There are 3 ways to turn a row about zero (a turn may also mirror it). The second row of each pair is the first, turned, with some noise.
Some pairs, each with its turn after it:
[-0.94 -0.41  0.14 -1.50  0.21]
[-1.35  0.43 -0.20  0.37 -1.23] => rutat

[ 3.11 -1.81  0.73  4.95  0.32]
[ 4.02  2.75  0.61 -2.45  3.19] => rutat

[-1.52  0.56 -1.30  3.92  0.62]
[ 0.14 -2.68  1.82 -1.92  2.41] => Fiba

[-1.30 -2.07 -4.79  0.25  1.43]
[ 2.88  0.92 -1.67  1.00  4.72] => mirib

[-2.22  1.66  4.91  3.29 -2.39]
[-3.09 -0.76  5.50  0.83 -2.09] => mirib

[ 1.66 -0.87 -0.38 -1.43  1.93]
[ 0.28  1.51 -2.34 -0.01 -0.86] => rutat

[0.22 0.74 0.36 0.88 1.41]
[-1.13 -0.96  0.84 -0.31 -0.26] => Fiba

[ 1.52  0.50  2.01 -0.79 -2.24]
[-0.84 -1.89  0.34 -2.00 -1.95] => mirib

[-2.76 -0.39 -2.99  1.03  2.85]
[-3.20  1.72 -0.53  1.87  2.91] => rutat

[ 1.58  0.47  0.85  1.36 -4.35]
[ 2.17 -2.80  1.56 -2.65  0.60] => rutat

[ 1.80  0.11 -3.03 -0.79 -1.63]
[-0.84 -2.34 -2.31 -1.71  1.35] => rutat

[-2.32  0.18 -0.79 -1.87  0.80]
[ 2.23  0.31  1.33  2.05 -0.15] => Fiba

[ 3.02 -1.53 -3.67 -0.53 -1.66]
[ 0.24 -2.89 -3.19 -1.74  2.20] => mirib

[ 1.41 -2.62 -3.75 -2.97 -1.22]
[ 2.03  0.06 -4.80  2.69  0.75] => Fiba

[-2.25  2.17  3.75 -0.99  4.07]
[-1.47  0.65  5.59  2.17 -2.08] => Fiba

[ 1.64 -5.01 -2.87 -1.70  1.39]
[-0.11  0.03 -3.44  4.55  3.20] => Fiba

[-2.26  1.77  0.71  1.40 -2.95]
[ 0.01 -2.24  3.52  1.23 -0.27] => mirib

[-1.08  2.68  2.72  0.71  3.33]
[-1.17  2.92  0.53  3.02 -2.75] => mirib

New pairs, each followed by its turn:
[ 5.29 -3.69  1.40  0.81 -2.75]
[-3.57  2.55 -5.07 -1.42  1.31] => Fiba

[-0.27 -0.36  2.26 -0.67  2.17]
[-1.38  0.78  2.04  1.53 -0.48] => Fiba

[ 3.02 -1.43 -0.66  0.60  1.26]
[-2.58 -1.01 -2.23  1.05  0.75] => Fiba

[ 2.33 -2.08  1.90  1.90 -5.65]
[-1.13  3.43 -4.06 -4.77  1.59] => Fiba

[ 1.35  1.55 -2.51 -0.60  2.67]
[ 1.03  0.45 -3.46  2.11  0.29] => mirib

[-0.64  4.66 -1.49 -0.63  0.35]
[-0.43 -3.49 -0.94  3.08  0.83] => rutat

[-1.91 -2.38 -0.69 -1.84  0.62]
[1.56 1.33 0.09 2.30 1.41] => Fiba

[-2.01 -0.02  0.83  2.06 -3.95]
[-0.56 -2.71  4.29 -0.07  0.78] => mirib

[ 2.94  1.83  0.83 -1.51  0.18]
[-1.87  0.02 -1.22  0.45 -3.20] => Fiba

[-0.13  1.81 -1.10 -1.46  1.62]
[-0.43 -0.66 -1.94  1.99 -0.30] => rutat

[-1.38 -4.56 -1.71  0.09  1.81]
[ 0.39  0.13 -0.45  3.13  4.41] => Fiba

[-2.97 -1.39 -0.57 -4.01 -1.33]
[ 4.48  0.33  1.49 -2.13 -0.10] => mirib

[ 0.75  0.78  0.10 -1.14  1.13]
[ 0.27  0.72 -1.20  0.25 -1.28] => mirib

[ 2.40 -2.32 -0.81 -1.32  1.72]
[ 0.04  1.50 -3.03 -2.10  0.81] => mirib

[ 2.88 -1.52  2.46 -0.37 -0.91]
[ 2.92  0.95 -0.10 -2.14 -2.09] => rutat

[-1.15 -2.00 -0.69  8.39 -5.77]
[ 0.37 -0.63 -1.16 -8.52  6.07] => Fiba

[-1.22  3.85  1.35 -4.93  0.64]
[ 1.98  1.13  1.42  2.00 -5.34] => Fiba

[-3.94 -4.69 -5.69  0.28  2.50]
[-6.67  4.09 -1.38 -1.16  3.16] => rutat

[ 0.66  1.59  1.00 -2.20  0.09]
[-0.04  0.60  0.14  0.49 -2.92] => Fiba

[-2.98 -2.32  1.83  3.23 -1.14]
[-1.75  1.07  4.16 -0.53  2.17] => mirib

[-1.62 -1.75  4.36 -0.83  3.07]
[-2.25  3.23  3.63  2.29  0.48] => Fiba

[ 5.61 -2.23  1.38  0.31 -0.41]
[ 4.39  1.58 -2.25 -3.05 -0.70] => rutat

[-3.66  0.27  1.96 -0.45 -4.47]
[-1.56 -2.83  4.83 -1.10 -2.16] => rutat

[ 1.77  1.94  2.11 -0.90  0.94]
[-2.14  0.41  0.47  0.17 -2.62] => Fiba

[ 4.73  0.00  0.88  0.27 -2.63]
[-3.01  0.68 -4.26 -2.08 -1.48] => Fiba

[-0.27  0.15  5.55  0.58  0.80]
[-2.83  3.35  3.28 -0.67 -0.71] => Fiba

[3.45 1.65 0.09 0.08 1.37]
[-2.73 -1.51 -1.22  0.20 -2.07] => Fiba

[ 2.59 -0.74 -2.26 -2.87  2.54]
[-0.54  1.23 -4.99 -0.28 -0.86] => rutat

[-0.08 -2.00  2.61  1.67 -3.03]
[-0.79  3.42 -0.70 -3.26  1.74] => Fiba

